The rows are grouped in 4 different ways at once. Each group adds its own fixed numbers to the row, and there is some noise. The rows also spread widely along 12 directions, which tell nothing about the answers.
In the rows, 128 means zero.
Some rows, each with its group in each grouping after it:
[165  75  74 116 109 145 115 142 134 168 144 128 128 118 104 148 171 134
 141 143 112 112 158 140  86  97 107 133 177  89 171 112]  D sif j_226 (3)
[162  86  45 122 117 116 166 163 164 129  89 128 159 127 145 174 169 147
 109 128  92 146 139 155 131 141 142 155 173 137 111 154]  E neto j_581 (3)
[162  84  76 115 119  98 168 175 143 121  57 130 126 110 133 144 156 163
 144 125  92 156 131 133 145 108 147 119 161 117 132 147]  E sif j_581 (0)
[150  88  99 122 132 153  73 148 129 198 123 158 105 140 141 158 181 154
 145 141 119  74 133 141 109 125 123 140 136 144 119 108]  P neto j_840 (2)
[111  99 111 124 131 125 140 111 128 139 166 122 131 143  70 132 116 112
 116 122 145 116 130  99  83  77  91 116 166 147 135 108]  L zuv j_116 (1)
[115 103  89 117 124 106 212  92 107 161 111 161 132  95 104 133 130 110
 143 177  98 159 146 119 147 102 175  95 163  64 154 149]  L moz j_45 (0)
[161  88 102 127 137 128 161 125 132 137 130 124 125 157 130 154 149 129
  93 120 130 106 133 150 157 128 122 151 163 172  90 114]  N zuv j_116 (1)
[164 101 123 122 121 159  67 119 116 183 101 150 106 122 164 155 163 126
 158 142 124  91 131 158 129 101 147  96 110 108 147 136]  D moz j_226 (2)
[111 121 145 140 102 113  97  92 158 113  99 106 172 155 146 118 117  99
  98 122 154  87 144 139 112 114 150  73 125 152  85 151]  P zuv j_363 (1)
[159  87 119 126 161 143 153 123 116 156 104 152 100 126 134 121 144 161
 130 145 105 113 114 140 163 118 145  88 168 118 164 117]  N neto j_840 (1)
[115 113 143 133 125 158 137 115 113 147 140 157 125 137 134 173 127 141
 140 145 115  83 129 159 126  97 114 129 141 138 126 125]  D zuv j_45 (3)
[178  79 114 114 174 121 141 163 156 110 128 115 144 147  72 119 158 190
  78 103 111 109 131 119 110 147 105 134 228 150 167  84]  N neto j_363 (0)
[ 92 115  64 126 103  82 176  92 153 130 117 118 166 113 104 141 107 118
  96 169 102 157 143 117 122 149 159 139 171 128 101 149]  D neto j_226 (2)
[143 133 136 116 140 117 134 111 130 106  96 150 177 108 133 192 139 146
  94 136  89 142 129 151 144 142 185 147 168 156 133 160]  L sif j_45 (3)
[131 110 130 109 116 102 105  85 147 152 117 121 156 127 123 102 155 117
  87 160 112  88 176 164 132 184 201 111 152 109 111 148]  P moz j_363 (0)
[163  74  68 119 132 122  65 150 153 129  83  84 104 171 188 124 154 147
 109 110 144  78 129 186 128 134 110 109  83 163  68 113]  D sif j_840 (0)
[172  73  90 126 140 114 113 140 152 150  92 112 100 156 138 116 176 135
 124 122 136 100 137 146 144 140 135  92 150 139  95 118]  N zuv j_363 (2)
[138 103 146 125 156 139 131 102 115 141 135 133 127 122 106 124 128 149
 130 131 113 113 106 124 137 104 122 110 165 127 170 113]  P neto j_840 (0)
[132 116  99 118 120 135 169 105 132 116 123 146 174 134 174 165 146 129
  87 158  96 114 148 181 147 150 161 138 155 126 116 155]  N moz j_363 (3)
[131 102 102 110 127  92 107 110 134 170 131 120 107 132 104 125 144 136
 111 146 118 109 140 135 138 157 156 151 134 149 101 124]  P moz j_45 (0)
[160 128 212 137 128 123 175 178 130  71  72 140 142 131  99 166 119 191
 128  79 106 141  84  88 171  84 110 146 193 191 146 121]  P zuv j_363 (1)
[166  88 124 127  99 129 109 126 132 185 144 128 143 131  92 167 163 122
 133 129 122 102 156 132 121 116 141 163 178 139 131 119]  D neto j_45 (2)
[157 112 145 111 121 130  48 123 131 183 149 120  97 118 115 152 154 148
 148 130 106  88 128 153 116 130 143 151 146 154 162 128]  E neto j_226 (3)
[158  75 119 134 115  89 114 132 164 175 110 103 115 146  78 127 143 143
 108 106 138 113 150 110 141 151 153 145 163 181  76 117]  D neto j_581 (1)
[132 115 112  95 117 109  75 110 108 181 161 117 102 110  96 178 132 126
 140 135 117 113 124 142 110 105 148 180 119 172 132 125]  L sif j_45 (0)
[114 134 137 114 145 105 103 113 144 123  94 157 159 125 113 127 123 148
  86 146 105 117 136 129 107 147 177  88 167 148 139 145]  N zuv j_840 (1)
[157 116  82 119  83 122 131 134 154 103 115 111 198 114 132 164 141 105
 123 132 102 144 135 145  87  90 120 136 182 110 174 164]  E neto j_226 (2)
[122  98 147 150 117 136  89  59 129 184 179 100 137 159 113 142 140  88
 120 118 160  77 129 118 123 113 128 124 129 170  90 114]  P neto j_363 (2)
[108  92  66 112 118 122 139 133 117 197 128 166  99 120 138 180 157 151
 136 166 102 100 140 145 132 134 155 175 121 149  78 119]  P sif j_45 (0)
[144  61 108 143  88 124 125 127 151 189 152 111 111 170 107  98 153 113
 135 129 159  74 159 121 120 111  99 115 154 134  92  94]  P neto j_840 (1)
[147  97  89 131 121  96 172 159 164 101  67 129 147 144 121 152 146 146
 112 119 118 143 136 125 136 129 133 115 172 145  89 143]  L zuv j_45 (3)
[130  82 116 129  71 123 134 146 144 177 129 136 109 131 118 128 158 129
 165 151 113  97 169 136 113 106 122 120 150 111 114 133]  E neto j_116 (3)
[136 105 145 139 151 121 170 123 137 103 115 127 131 141  89 126 112 143
 112 108 141 129 107  97 136  93 106  87 184 153 137 112]  L zuv j_226 (1)
[129 116 154 124 102 130  87 101 142 130 148 123 165 136 123 143 134 128
 117 143 116  78 150 162 110 132 142 135 154 141 140 141]  P neto j_45 (3)

New rows, each followed by its group in each grouping:
[144  90  92 136 164 131 169  92 126 137 118 130 128 131 133 135 151 119
 128 140 123 127 113 135 155 119 134  96 159 116 124 133]  P zuv j_581 (2)
[163  80 154 130 150 132 128 112 120 153 123 108  93 126 104 100 146 145
 156 118 126 102 112 123 155  97 125  89 158 113 167 106]  P neto j_363 (0)
[155  76 122 130 136 101 108 120 154 129 111  80  93 144  95  73 127 146
 116 118 144 102 132 123 135 127 120  81 162 137 123 103]  D sif j_226 (1)
[130 100 122 131 103 152 193 126 133 128 130 162 168 138 124 141 142 123
 121 163 117  81 166 156 130 106 130 116 192  92 139 130]  P zuv j_45 (1)
[102 107 133 143 158  99 162 121 140 134 113 133 112 154 112 147 117 173
  99 106 125 122 103 103 153 146 128 140 134 209  56 114]  E moz j_581 (0)
[132 108 116 127 157 104 147 109 128 106 124 106 121 117 103 133 121 155
 133 121 110 149  92 112 140 104 120 106 164 154 152 132]  E sif j_581 (2)
[149 100 118 116 143 160 162 118 121 108 143 141 153 130 135 136 138 137
 117 155 110  85 137 181 125 116 119 118 183 105 178 131]  P zuv j_581 (1)
[145 104 146 129 164 137 162  87 103 159 132 146 128 116  90 149 136 130
 120 133 110 130 123 116 148 103 153 117 177 118 148 117]  D zuv j_116 (0)
[164 121 192 143 152 120 108 123 131 131  65 145 122 137 138 171 151 166
 121  82 116 142  89 102 182 121 153 127 128 198  90 137]  P moz j_116 (3)
[163  93  85 129 137 134 134 164 156 137  60 168 159 130 149 158 165 161
  97 131 106 119 138 134 116 130 153  99 174 133 135 133]  N neto j_226 (1)
[163  60  65 136 130 132 214 132 148 146 142 125 148 157 114 150 157 122
  92 123 134 113 151 142 154 138 119 157 194 146  86 112]  L neto j_581 (1)
[140 100 135 134  91 125 128 144 152 143  91 143 147 150 146 148 167 133
 128 127 125  93 150 127 135 125 139 117 139 138  81 134]  P moz j_363 (2)
[163 108 150 112 129 133 109 147 133 116 117 127 133 135 127 136 142 160
 120 118 115  98 120 150 136 124 124 144 153 158 148 130]  P moz j_581 (1)
[174 122 140 105 155 117 125 135 124 120 108 128 130 120 123 131 142 168
 104 126  90 129 109 151 162 150 160 139 182 148 175 136]  E moz j_840 (1)
[100 133 160 126 126 124 100  94 115 153 128 140 117 118 129 165 101 144
 130 136 113 106  98 132 145 118 159 142 111 191 115 144]  P neto j_581 (1)
[119 102  58 140 106 100 124 104 148 171 117 107 131 125 126 143 122  91
 128 127 139 151 118  98 103  83 133 100 124 145 112 143]  E neto j_226 (1)
[107  79 111 116  81 116 137 127 139 189 123 145 103 129 117 130 144 129
 149 165 120  73 183 154 124 139 161 125 127 120  83 133]  L neto j_581 (0)
[132  84  85 142 143 120 187 100 131 125 112 126 141 147 133 137 128 122
 100 132 141 127 129 130 153 112 137  87 153 140  96 126]  L sif j_45 (1)
[113 109 126 132 141 113 139 127 122 144 108 148  92 108 100 157 122 164
 154 126 112 147  99  90 125  89 118 108 141 151 133 122]  L sif j_226 (3)
[169 108 107 113 170 148 107 132 140  90 120 122 144 156 159 153 152 156
  85 119 124  90 114 175 125 151 111 133 156 159 134 120]  L moz j_226 (2)
[150  69  97 139 110 127  95 157 164 178  96 130  98 159 132 132 178 150
 142 121 144  78 145 123 120 130 110 115 138 151  79 106]  P neto j_226 (2)
[133  92 105 125 138 105 158 109 135 148 110 118  99 115 103 102 129 146
 136 148 108 130 120 121 149 126 140 103 160 109 142 123]  P neto j_226 (0)
[100  95 102 124  96 131 123 166 164 146 108 164 147 138 115 127 139 161
 120 159 116  75 161 126  69 124 114 109 163 122 124 119]  P neto j_226 (1)
[135  76  83 141  85 123 190 125 148 147 147 103 113 156 136 126 127 115
 129 139 133  95 142 150 152 114  97 141 158 143  94 118]  E neto j_226 (1)
[167  73 181 155 137 158 181 102 117 167 122 145 141 139  90 143 149 131
 132 105 134 115 137  98 161  78 130 103 189 117 132 103]  D neto j_116 (0)
[183 121  91 105 135 115 122  94 119 132 140 107 165 110 111 170 137  92
  97 127 113 156 118 153 129 102 160 152 179 142 181 152]  N zuv j_45 (1)
[111  85 134 135 140 133 141 119 126 175 126 175 143 129  84 143 152 153
 124 137 124 101 160  94  88 103 144  86 171 123 129 109]  N sif j_581 (0)
[127  78  51 144 116 123 131  90 147 204 157 138 159 173 131 166 182  85
  78 131 156 102 169 113 100 141 141 131 144 154  42 113]  N moz j_363 (2)
[175 104 124 144 103 123 200 151 150 101  52 138 189 133 159 187 151 137
  97  99 111 154 114 122 189 109 159 151 174 165  93 153]  P neto j_363 (1)
[187 101 120 123 157 123 114 132 145 137  84 125 149 134 137 154 173 151
  85 110 109 133 131 139 155 158 170 130 169 143 124 135]  D moz j_363 (3)
[157  81  68 131 168 114 191 113 131 153  90 140 109 124 132 137 156 146
 103 139 107 150 110 122 187 146 156 129 166 138 106 125]  P neto j_116 (1)
[168  90 133 125 135 144 159 126 123 138 129 141 155 116  97 152 152 140
 135 124 106 124 127 124 129  93 125 137 192 108 181 123]  P neto j_581 (0)
[159  84  54 118 125  94 183 177 159  76  89  98 141 157 126 142 135 149
 100  98 129 148 115 127 130 109  81 152 153 160  95 120]  L moz j_45 (0)
[119  94 132 138 156 107 120 108 144 160 106 132 106 143 110 132 125 152
 107 117 137 109 120 115 149 145 159 107 136 189  76 121]  L neto j_581 (1)
[ 83 112 166 142 109 127 116  68 136 149 137 132 131 156 140 130 119 124
 111 155 132  66 144 145 146 154 149 116 116 172  52 131]  P neto j_116 (2)
[143  55 105 134 124 145 191 107 122 195 188 137 100 139  90 115 179 134
 142 157 125  79 166 133 142 127 114 131 199  91 128  87]  P sif j_363 (3)
[148 101 152 125 152 137  99  72 121 162 131 116 108 127 139 121 132 129
 126 143 125  85 119 168 168 141 172 108 132 148 134 140]  P neto j_581 (1)
[143  92  96 131 125 128 175 152 142 133 113 135 129 157 137 160 154 149
 100 122 128 100 128 135 151 131 117 156 166 170  77 114]  P zuv j_363 (1)
[100 117 179 148 128 126 193  83 116 122 153 153 156 141 104 160 108 151
 104 128 114 125 117 103 151 109 126 129 181 170 114 114]  N sif j_840 (3)
[129 102 151 133 101 143 102 107 123 176 148 135 123 131 129 158 147 123
 151 129 127  90 131 130 125  97 130 131 133 146 120 127]  P neto j_363 (3)
[144 129 148 106  51  84 115 114 148 104 116  89 174 111  96 134 111  94
 135 143 107 135 165 151 116 101 156 135 167 108 158 175]  D zuv j_45 (3)
[167 114 176 140 127 163 136 109 122 125 112 141 169 144 162 176 151 135
 108 110 117 103 130 161 160 111 147 121 154 138 127 138]  D moz j_363 (3)
[170  75  94 127 135 129 124 176 153  94  67 117 149 144 130 124 152 161
 126 111 126 111 137 137 100  85  98  74 162 106 150 120]  D sif j_45 (0)
[139  91 129 138 122 126 126 149 150 134  90 132 110 143 136 131 147 156
 146 117 119 113 122 123 127 104 115  93 141 144 115 129]  E neto j_116 (3)
[137  78  99 117 134 144 140 148 128 152 118 148 117 138 120  98 152 156
 132 154 116  90 157 143 108 115 111  87 163  74 158 107]  D moz j_840 (0)
[145 130 173 113 148 145 114 107 123  95 150 129 195 131  99 134 132 144
  85 122 108 101 128 135  95 114 127 122 191 123 195 124]  P moz j_363 (0)
[163  88  74 115 177 109 110 152 143 112 121  94 115 141  76 113 132 154
  97  94 134 157  92  86  89  91  71 115 166 152 168  99]  D moz j_116 (1)
[187  76 104 118  88  80 149  98 138 163 137  52  91 124  85  83 145  77
 147 124 141 141 138 124 176 103 142 120 167 108 134 132]  P zuv j_363 (1)
[174  83 134 115 126 135  97  90 124 154 157  88 127 130  94 113 149  94
 146 124 138 112 136 136 113  88 119 102 166 104 175 126]  L neto j_116 (2)
[143 109 150 127 150 120 127 134 135 102  99 140 142 130 106 139 136 171
 123 121 111 122 115 115 124 112 130  93 178 150 153 122]  N sif j_45 (2)
[174  90 155 135 143 122 190  80 102 183 147 146 131  99  57 153 153 127
 127 120 111 159 129  82 164  91 162 130 218 119 169 108]  N sif j_226 (0)
[138  81  82 108 125 123 120 166 129 187 126 156  87 126 102 146 159 151
 145 139 121 111 142 119 105 113 125 136 141 136 130 118]  L moz j_581 (1)
[135 117 177 125 114 109 134 128 148 112  75 143 182 120 108 139 147 154
 103 127 100 112 154 117 132 137 184 106 182 131 122 143]  P sif j_363 (0)
[160  99 130 122 110 142 117 122 134 137  99 138 129 128 164 137 150 137
 139 152 110  86 143 180 150 130 147 104 150 117 142 142]  N neto j_226 (2)
[145  66 105 131 167 133 160 141 138 128 112 126  76 151 111 107 151 159
 141 126 130 105 123 126 135 109  88  81 157 119 118 101]  L zuv j_116 (3)
[174 130 125 113 127  85 165 112 145  53  70  94 188 114 126 145 112 122
  85 106  99 177 110 141 160 118 157 125 184 144 152 166]  N zuv j_226 (0)
[113  88  11 127 124 113 167 142 158 137 127 129 152 146 130 157 137 131
  89 148 125 125 130 126 100 128 104 153 151 153  90 121]  P neto j_45 (1)
[122 106 147 138 119 158 104 110 134 150 118 158 165 139 133 117 138 126
 129 147 130  78 146 133  94  92 133  61 155 105 158 130]  P neto j_840 (1)
[145 117 137 125 132  97 128 123 146  99  64 125 152 116 121 130 132 154
 121 134 100 140 113 123 154 138 165 103 168 139 141 156]  P neto j_45 (2)
[143 113  93 130 115 114 131 135 148 150  65 162 166 116 156 155 169 130
 122 139  97 154 143 129 122 120 176  91 149 103 127 169]  E moz j_840 (3)
[143  71 131 147 125 121 158 134 144 134 103 106  87 154 129 103 139 148
 153 115 140 100 108 114 167 106  95  86 145 140 100 106]  P neto j_363 (2)
[190 119 184 128 117 157  58  89 125 126 129 108 186 135 143 152 141  98
 115 107 138  86 126 168 123  87 149 108 149 142 180 146]  P neto j_45 (1)
[148 115 192 126 129 126  59  86 137 156 110 126 129 116 105  98 134 131
 130 132 125  87 137 129 122 120 173  71 159 123 177 137]  P neto j_226 (1)
[ 90 105 140 142 104  86 127 108 161 145 109 128 135 147 107 147 115 139
 110 125 133 110 145 114 134 155 161 128 129 194  38 143]  L neto j_581 (3)
[227 109 177 103 120 154  73 161 129 121 120 112 167 121 106 184 163 147
 127  78 114 112 119 153 118  86 123 179 191 158 199 125]  L neto j_226 (0)
[169 103  84  97 118 125 107 132 137 124 138 107 154 109 136 153 162 130
 127 144  91 122 145 183 107 124 140 146 169 111 181 155]  E sif j_581 (3)
[121 123 163 143 112 116 186 126 146 110  87 159 186 130 108 153 129 138
  96 125 112 127 139  99 145 116 164 114 195 146 109 143]  P zuv j_363 (1)
[158 114 175 113 127 129 123 143 116 147 103 162 124 111 104 176 144 170
 129 128 102 108 132 136 154 122 172 150 170 171 143 130]  L sif j_45 (1)
[138 109 103 119 119 113 142  96 136 120 136 114 157 139 127 117 128 110
  95 151 121 109 144 155 131 139 143 122 158 124 133 141]  P moz j_45 (1)
[189  97  62 103 166 135 152 137 122 138  98 138 134 114 139 158 167 152
  95 138  93 144 122 163 148 143 151 148 174 104 166 129]  D moz j_226 (0)
[155 114 148 106 102 145 117 136 118 127 127 139 139 100 114 152 135 138
 143 140 106 109 139 149 112  84 137 127 171 119 192 135]  L sif j_226 (1)
[166 106 160 122 125 117 172 133 120 104 101 118 132 109  97 132 122 155
 150 119  98 142 104 119 165  85 125 130 185 123 183 131]  P neto j_45 (0)
[135 114 137 122 103  90  92 121 172 111  64 114 159 145 136  98 148 127
 109 140 122  99 161 148 128 162 170  79 152 127  90 153]  P zuv j_840 (2)
[160 101 114 106 154 140 118 144 119 144 104 163 121 122 134 147 156 164
 113 137 101 120 122 142 127 125 145 124 154 142 159 124]  N moz j_116 (1)
[115 111  88 113 132 102 127 127 146 135 150 130 160 124  71 134 144 138
  97 141 108 141 137  90  69 126 118 139 185 127 155 123]  P moz j_363 (3)
[104 102 120 146 144 120 209 103 135 155  95 177 143 130 117 169 132 154
  93 145 110 124 140 114 165 156 179 127 174 153  67 127]  L neto j_226 (0)
[134  99 182 153 116 113 129 126 168 144  93 140 122 160 108 115 147 156
 124 121 130  73 159 124 144 150 148  79 174 148  80 122]  E zuv j_226 (3)
[162  88 159 139 126 120 131 140 153 138  94 141 147 134  75 127 161 166
 115 121 119 107 159 102 125 136 146  98 209 125 128 111]  D sif j_226 (2)
[142  89 135 136 145 178 116 118 124 155 152 164 142 153 140 163 161 149
 114 134 122  68 142 155 104 111 107 117 158 139 136 109]  N neto j_116 (3)
[118  90  80 124 156 121 160 107 128 149 138 129 102 131 116 102 122 148
 119 159 116 115 112 130 140 132 122 110 161 124 139 110]  P neto j_840 (1)
